The same things were measured in two ways. Each way mixes the same 3 hidden numbers, adds some noise and spreads widely along 2 directions of its own, which tell nothing about the thing.
In the rows, 128 means zero.
Some things both ways: the first way, then the second way.
[147 138  90 148 158 130  37 109]
[152 192 175 202 141 168 141 138]

[155 135 128 113 152 154  93 125]
[135 160 147 174 131 158 127 123]

[141 124 100 149 151 109 132 130]
[130 148 155 120 107 128 129 128]

[ 93 110 156 118  72 165 149 134]
[172  82  81  89 127 119 121 149]

[ 62 118 137 151  85 141 157 122]
[189 107 105  64 113  81 144 149]

[152 107 146 108  96 130 135 143]
[149  94  88 106 130 127 120 120]

[153 109 158  96 111 126 188 157]
[142  99  85  75 116 100 133  78]

[ 76 134 133 145  97 153  67 100]
[155 126 123 178 150 174 109 181]

[ 74 135 119 158 112 124 133 112]
[164 128 127 101 116  88 136 157]

[165 138 119 126 166 110 103 125]
[127 178 148 163 127 122 151  88]

[157 114 140 112 127 113 204 159]
[ 96  89 109  77 102 124 103 112]

Other things, the second way, with their names:
<293>: [175 163 163  63  87  71 170  97]
<532>: [ 81 109  89 217 165 180  87 142]
<237>: [132 160 130 215 153 193 123 107]
<280>: [ 96 135 158 114 108 110 110 174]
<299>: [141 135 116 104 115 112 144  62]
<86>: [145 130 131 179 144 186 105 165]
<183>: [144  89  97 125 140 142 104 177]
<466>: [161 121 146  73 107 109 123 176]
<251>: [125 106  96  61 100  45 142 109]
<637>: [109 140 128 120 113 116 133  82]
<328>: [152 140 120 193 155 162 123 155]
<569>: [121 123 131  69  95  59 140 122]
<619>: [130 103  88 152 147 186 110  92]
<632>: [120 184 173 166 124 155 139  85]
<479>: [ 83 162 135 188 132 157 128  69]
<565>: [182 179 171 118 111 116 161 108]
<292>: [131 111  89  89 116  92 137  95]
<225>: [149 148 114 173 145 164 139  78]
<408>: [138 126 155  71  91  92 132 165]
<553>: [ 93  91  95 107 118 144  98 103]
<285>: [133 131 142 182 147 178  97 194]
<261>: [ 88 176 139 189 128 163 144  31]
<563>: [136 191 190 150 111 101 148 153]
<100>: [136 178 164 169 127 138 144 115]
<142>: [128 132 102 174 148 145 127 118]
<578>: [172 138 148  76 101  92 143 145]
<465>: [119 136 149  72  89  85 132 137]
<167>: [160  87  99  93 126 122 112 174]
<85>: [135  64  88  96 131 149  86 173]
<414>: [148 121 133  93 110 117 119 144]
<315>: [135 134 115 200 154 187 115 131]
<461>: [147 129 121 108 119 116 131 130]
<57>: [124 133 146  85  99  86 128 136]
<668>: [111  93  86 165 147 190  91 111]
<470>: [153 181 167 175 133 157 142 135]
<249>: [115 107  81 131 133 132 121  85]
<20>: [141 100 117 123 127 144 104 181]
<153>: [127 128 121 116 115 110 132 113]
<287>: [105 194 172 177 120 155 144  60]
<291>: [128 147 132 149 129 120 131 127]
<156>: [152  87 119 123 136 145  87 235]
<548>: [152 114 139 109 121 110 110 214]
<425>: [111 131 104 155 136 134 129  82]
<91>: [101 136 105 194 147 184 116  83]
<200>: [126 110 130  67  93 115 123  96]
<591>: [150 186 176 141 113 119 160 103]
<483>: [127 150 118 191 150 143 129 132]
<217>: [157 165 152  90 100  90 162  86]
<517>: [133  94  94 135 139 161  99 142]
<216>: [143 135 170  57  81  83 137 145]
<165>: [103 123 107  97 109  76 137  89]
<677>: [124 185 176 178 120 123 146 129]
<259>: [123  94 105 146 142 158  92 170]
<401>: [137 115  98 164 147 164 109 127]
<138>: [ 89 175 184 193 125 148 117 168]
<234>: [149  83 111 110 132 168  86 191]
<36>: [172 108 127  80 113 101 116 195]
<163>: [128 130 129 119 112 122 132 104]
<545>: [134 174 160 169 127 136 140 125]
<582>: [171 191 153 187 140 153 158  91]
<624>: [123 119  94 190 159 167 110 136]

Some of these things the first way, each followed by its name:
[120 123 123 136 112 147  67 116]
<86>
[154 133 154  91 126 141  96 126]
<142>
[110 129 149 122 126 101 203 140]
<251>
[ 70 125 134 147  90 148 124 112]
<20>
[179 131 132 106 161 110 168 145]
<637>
[176 137 164  71 150 153 148 144]
<425>
[166 136 161  85 136 119 105 131]
<91>
[132 118  85 166 148  98 160 134]
<293>
[110 119 105 157 129 134 154 131]
<578>
[131 144 134 117 147 138 128 122]
<291>
[105 110  92 170 108 130 105 122]
<548>
[111 130  91 174 152  80 141 118]
<280>
[108 135 158 109 130 123 183 132]
<299>
[ 76 140 104 173 137 123 123 105]
<565>
[114 123 166  98  97 171 146 131]
<517>
[ 60 114 106 182  87 110 137 118]
<36>
[173 146 118 115 190 116 127 128]
<287>
[175 137 179  59 131 164  87 133]
<532>
[139 119  96 152 157  98 179 144]
<465>
[152 117 113 139 149  95 180 145]
<569>
[ 96 106 128 142  75 156 125 130]
<234>
[107 117 108 160 113 106 144 126]
<414>
[161 123 150  96 113 140  63 122]
<624>
[146 135  95 150 167 118 105 119]
<591>
[128 120 148 103 102 168 119 132]
<259>
[108 131 116 150 114 137  63 108]
<285>
[131 130 118 132 152 138 184 136]
<57>
[ 80 117 148 128  77 171 146 128]
<167>
[112 126 127 138 119 131 141 127]
<461>
[ 78 116 158 122  67 156 160 133]
<85>
